The rows come from 4 hidden closed curves, with some noise, and rows from the same curve form a group. Each curve winds through 8 dimensions. The rows are also pushed far along 5 directions, which tell nothing about the answers.
(in the rows, 128 means zero)
Known rows, each followed by its group:
[158 114 186 120 111 109 135 151 121 121 147 132 117  78 104 107 141 151
 114 142]  (2)
[113 102 145 133 122 119 127 117 114 137 117 132 100 119 116 123 168 137
 116 137]  (2)
[ 98 146 110 134 140 130 136  96 103 154 143 106 116 166 155 123  91 103
 141 139]  (3)
[136 132 106 118 116 103 175 166 140 147 157 127 174 138 149 145 101 116
 134 121]  (3)
[133 108 131 119 112 116 129 121  97 127 125 126 148 107 139 130 150 137
 124 124]  (2)
[152 116 122 116 125 120 145 172 124 124 131 128 135 117 141 131 131 137
 113 120]  (3)
[126 143 173 133 129 138 122 123 138 124 142 134  84 124 108 115 146 129
 107 140]  (1)
[ 91 138  80 170 147 155  94  74 121 103 119  97 127 162  92 100  82 113
 110 147]  (1)
[112 155 145 125 138 133 115 111 168 126 122 177  53 131 178 130 182 122
 146 136]  (2)
[121 127 124 159 109 114 133 148 140 113 131 110 131 117 106 120 115 134
 130 145]  (0)
[133 178 153 132  91 117 124 127 173 159 133  95  79 134 172 124 146 109
 155 152]  (0)
[112 110 158 129 162 145 105  92  73 155 121 122  65 140 176 113 160 109
 142 135]  (3)
[114 136 121 103 109 139 152 120 164 190 120 103 159 163 151 143 120 134
 120 118]  (1)
[121 128 138 120 154 121  98 107 105 150 128 151 122 136 136 119 130 123
 150 135]  (2)
[ 83  88 121 146 182 182 121 104 135  75 108 183 144 127  46 120 115 157
  99 110]  (1)
[111 101 112 125 154 137 116 125  88 171 132 114 178 151  94 111  99 126
 119 116]  (0)
[160 114 156 104 112 111 153 164 121 157 132 104 124 108 112 136 136 127
 131 133]  (0)
[133 102 144 127 136 150 131 139 139 113 118 132 142 115 101 114 126 149
 102 117]  (1)
[128 127 107 158 113 107 169 169 146 104 152 127 175 131 101 154  90 137
 126 114]  (3)
[ 83  91 105 133 155 154 141  83 100 142 115 135 152 142 120 140 126 124
 137 121]  (1)
[132 111 173 164 152 137 113 137  82 108 151 113  79 126 139  99 142 112
 111 130]  (3)
[118 150 119 126 120 137 149 133 148 130 128 120 117 133 123 140  99 138
 136 130]  (1)
[134 115 113  84 119 100 154 129 111 182 126 126 168 139 144 146 114 117
 161 115]  (3)
[100 128  84 136 110 132 150 118 160  99 113 138 167 137 107 141 110 139
 124 111]  (2)
[ 97 174  97 156 143 151 103 103 161  88 122 151  72 152 153 120 121 118
 137 136]  (2)
[140 125 140 131 108 100 148 142 133 109 151 145 155 106 106 149 148 121
 125 130]  (1)
[136 129 122 130 114 119 134 128 117 135 136  99 146 132 153 134 138  99
 130 138]  (1)
[110 125 140 101 114 103 151 121 170 176 121 165 137 132 119 149 148 142
 149 129]  (2)
[138 149 110 143 113  90 143 175 117 132 151  98 140 159 118 131  78 106
 144 112]  (3)
[170 104 174 122 140  94 109 157  67 121 151 139 147  93 108 112 126 125
 141 122]  (2)
[124 179 123 121  76 131 162 143 222 136 124 114 141 148 143 153 110 152
 119 117]  (1)
[153 130 169 113 126 127 123 120 106 145 147 123 112 114 136 132 165 113
 119 132]  (1)
[150 140 141 103  88 103 168 160 165 139 149 137 185 120 116 146 105 158
 115 101]  (2)
[109 101 126 144 152 157 108 110  98 117 109 112  85 123 133  94 138 134
 108 146]  (1)
[135 129 133 154 106 101 156 168 130  92 158 114 170 121  85 121  73 136
 116 120]  (0)
[117  99 110 104 149 125 126  78  63 236 128  75 155 157 148 128 113 101
 151 152]  (3)
[101 164 112 143 131 145 102  96 142 112 122 145  89 138 150 124 128 153
 111 143]  (2)
[146  76 146 115 126  99 163 160  69 162 148 112 174 127 107 140 127 126
 117 103]  (0)
[130 195 121 104  84 103 144 118 181 159 133 117 113 157 177 146 115 110
 163 126]  (3)
[138 116 179 144 131 136 117 140 156  84 122 154  84  78 114 106 168 133
 138 148]  (0)
[117  89 100 123 148 130 147 125  93 124 123 147 161 122 124 146 122 144
 122 117]  (3)
[146 107 129 122  96  88 157 152  75 173 146  64 150 126 121 125 112 115
 124 139]  (2)
[151 148 153 146 121 132 133 173 161  45 140 152  94 104 136 115 128 132
 120 114]  (3)
[141 172 156 126  80  91 142 169 153 117 150 141  88 105 159 131 148 145
 131 131]  (0)
[137 131 132 110 114 117 141 146 140 129 137 149 165 123 163 137 132 133
 139 105]  (0)
[139 151 156 133 101 126 122 131 160 136 122  98  75 132 150 116 157 113
 129 141]  (2)
[119 115 141 130 132 142 141 143 132 134 129 116 134 137 127 121 128 129
 110 126]  (1)
[ 82 161 114 171 131 130 120 107 164  90 126 158  81 150 108 132 120 137
 131 132]  (3)
[ 94 128 109 137 128 135 118 100 135 188 122 108 153 168 141 134 133 126
 124 129]  (0)
[150  89 169 125 155 125 101 141  80 135 114 133  71  94 126 106 176 125
 140 144]  (3)
[126 119 137 113  97 112 146 124 134 131 123 131 131 109 144 134 164 130
 133 127]  (2)
[ 88 125 116 112 147 144 140  91 151 169 123 162 157 172 140 157 136 133
 123 108]  (0)
[ 78 156  88 165 137 143 110 110 163 101 110 141 100 153  93 123 105 131
 140 132]  (0)
[147 139 135 119  86 122 144 145 168  88 116 136 123  85 141 136 152 143
 134 132]  (2)
[123 176  96 119 108 132 123 103 134 145 131  81 121 156 131 129 102 109
 112 152]  (1)
[114 112 151 126 111 114 152 116 155 151 134 146 145 121 132 141 163 128
 136 131]  (1)
[130 131 115 119 136 115 135 139  87 157 150 110 160 155 159 129  96 111
 134 114]  (0)
[116 140 113 130 134 121 125 118 105 184 147  88 131 181 148 112 102  98
 120 128]  (3)
[ 99 108 121 101 166 140 109  88 128 191 110 156 156 172 136 127 134 114
 147 111]  (2)
[125 109 132 149 160 141  91 110  65 167 124  80  88 156 155 109 148  87
 137 137]  (0)
[123 164 140 121  95 114 128 135 159 161 136 127 116 139 144 133 144 134
 134 120]  (0)
[123 106  90 112 121 103 159 124 111 201 134 111 187 145 132 161 117 130
 135 130]  (3)
[124 161 121 166 112 112 119 134 156  64 134 151  76 106 117 127 140 138
 123 152]  (1)
[138 104 145 112 127 133 136 150 155  93 123 184 170  93 140 132 155 151
 130  98]  (0)

New rows, each followed by its group:
[132 164 148  96  93 119 151 131 188 154 118 136  94 122 173 147 149 140
 150 136]  (3)
[120 149 135 150 128 110 112 135 107 106 147 136  93 140 113 112 116 133
 114 127]  (2)
[166 135 143 120  92 111 154 161 155 131 144 110 146 100 128 137 131 144
 110 133]  (3)
[115 149 122 135 107 132 120 108 178 104 112 142 146 116 110 135 117 148
 140 138]  (2)
[118  89  95 118 157 142 122 122 133 122 101 163 162 119 114 129 138 144
 122 126]  (1)
[127 111 137 144 125 123 120 134 108 153 137 106 151 132 123 119 138 126
 120 127]  (0)
[ 94 155  87 122 131 135 124 107 159 106 112 180 123 139 142 144 127 152
 131 122]  (2)
[148 110 136 122 101  96 152 158 135 152 145 113 184 128 120 137 134 130
 111 119]  (1)
[128 155 118 139 138 129 109 117  95 140 143  98  83 148 174 109 120  93
 141 145]  (2)
[123 119 105 119 112 121 137 119 117 127 122 131 176 123 130 144 123 147
 122 116]  (2)
[147  97 153 184 178 128  98 162  62  80 156 113  93 121  69  83  95 117
 103 137]  (2)
[134  61 175  96 156 147 143 114  74 147 130 143 144  91 123 128 179 111
 132 129]  (1)
[137 129 172 101 104 103 129 129 156 165 109 138  77 106 156 131 195 118
 162 151]  (2)
[105 101  98 121 130 111 136 106  94 144 124 137 182 128 111 137 113 126
 148 129]  (2)
[ 80 146  92 120 122 142 140  98 196 160  93 157 127 163 113 164 142 141
 149 117]  (0)
[126  79 118  91 156 155 138  95  78 176 114 108 172 125 114 126 113 123
 134 124]  (1)
[123  98 136 127 119 120 146 135 128 129 123 130 154 128 131 124 131 126
 139 105]  (0)
[121 123 139 114 122 117 121 126 143 116 111 176 139 106 108 138 147 165
 126 125]  (2)
[135 128 143 105 110  96 164 144 162 197 139 136 146 138 139 161 140 137
 144 127]  (2)
[106 127 106 104 129 118 145  82  85 229 141  81 157 171 127 139 100 104
 137 141]  (1)
[107 155 111 148 111 104 143 130 158 154 141 117 127 155 134 137 106 124
 142 140]  (1)
[138 141 122 137 113 104 159 143 101 123 165  93 158 138 126 129  65 109
 139 124]  (3)
[144 113 178  94 103 121 125 129 134 125 110 149 100  76 139 113 188 149
 126 138]  (2)
[159  97 155 110 161 150 104 124  66 143 128 114 106 109 137 109 148 118
 119 129]  (1)
[121 162  86 137 113 113 163 151 170 124 153 129 152 147 143 144  90 123
 127 133]  (3)
[120 121 117 107 138 134 120 113 146 155 106 151 111 126 161 133 166 135
 132 141]  (1)
[129 117  98 148 118 111 134 128  94 113 141  87 160 124  84 112  84 115
 118 148]  (1)
[118 169 119 121 109 124 132 117 143 170 145 103 134 171 147 127  95 133
 111 121]  (2)
[159 142 123 141 136 148 113 147 105  89 137  97 121 123 112 117  94 125
 109 121]  (1)
[136 116 177 147 130 132 115 130 115 120 139 114  97 121 125 104 151 116
 117 131]  (0)
[129 132 151 111 109 128 150 121 167 149 122 130 129 133 178 144 155 129
 131 127]  (0)
[125 120 162 117 137 134 128 135 161 111 123 188 106  87 142 132 178 158
 121 148]  (0)
[123 116 146  84 109 117 162  97 130 178 128 155 132 108 146 168 181 138
 141 130]  (1)
[138 168 160 152 117 108 110 129 118 120 161 125  87 121 144 117 126 129
 127 145]  (2)
[131 153 118 126  87  95 154 153 154 155 136 109 142 134 114 148 112 125
 155 122]  (0)
[116  88 172 111 140 115 141 131 137 162 126 175 109 100 140 127 194 135
 142 145]  (1)
[141  99 153 109 150 120 129 138  75 172 144 120 133 120 153 122 146 124
 117 146]  (0)
[127 131 141 109 131 130 136 130 148 107 123 177 102  96 100 138 155 149
 120 142]  (1)
[118 133 117 130 115 117 134 135 120 151 134 118 143 154 124 135 121 128
 127 103]  (0)
[126 110 116 123 144 146 120 117 134  93 118 148 156 114  67 117 122 133
  98 137]  (1)
[133 155 121 130  93  87 150 145 133 118 154 134 152 123 118 141 100 134
 141 122]  (2)
[ 95 174  98 143  91 107 150 127 178 144 137 113 149 163 129 139  84 132
 140 131]  (0)
[138 142 191 106  97 109 129 120 145 170 137 125  82 104 149 115 172 141
 127 155]  (2)
[141 109 131  95 129 109 154 154 126 171 128 138 127 129 147 140 144 130
 133 120]  (2)
[151 154 141 137 141 150  96 128  93 122 136  86  73 136 150 106 123 111
 110 139]  (1)
[ 98 160  85 147 137 158 123  95 147  90 123 130 106 147 137 122  93 139
 107 140]  (3)
[115 153 129 136 140 161  90 102 189  98  95 157  65 118 122 107 152 138
 131 150]  (3)
[123 116 105 145 149 145 111 120  94  92 123 119 123 121 128 106 112 113
 130 135]  (2)
[119 103 142 112 154 141 130 126 128 126 116 176 114 112 147 137 172 147
 117 130]  (0)
[111 185  89 177 111 114 108 118 145  87 138 111  82 147 126 124 100 123
 120 153]  (1)
[127 128 132 156 132 111 137 146 114 125 150 127 101 121 132 132 136 126
 126 146]  (3)
[147 147 146 110  81  83 157 158 139 182 144 103 127 122 134 146 139 117
 162 129]  (0)
[167 120 136 144 105  80 143 172  85 110 162 104 134  97 115 127 121 117
 127 141]  (1)
[125 125 142 160 154 131 102 121  90 131 134 101  99 149 126 109 111  97
 149 131]  (3)
[143  92 111  79 117 127 164 124 112 143 118 126 198 101  99 152 125 137
 121 122]  (1)
[136 129 127 117 105 130 143 146 188 109 108 153 157 111 121 145 138 140
 154 100]  (0)
[182 184 163 127  76  76 143 185 157 136 168  95 137 138 131 135  92 114
 141 111]  (2)
[117 146 144 114 132 140 101 127 154 135 109 175  69 105 150 124 189 146
 139 139]  (0)
[ 95 161 130 169 116 131 110 108 167  99 123 143  71 143 165 126 159 126
 136 134]  (0)
[126 109 111 113 134 137 144 151 176  79 107 197 176  91  96 143 126 154
 152 108]  (0)
[140 100 146 125 152 129 138 158 104 116 143 144 125 118 146 111 136 112
 126 119]  (3)
[ 94 125 101 131 114 140 145 110 185  85 102 174 139 120 111 141 143 151
 126 116]  (2)
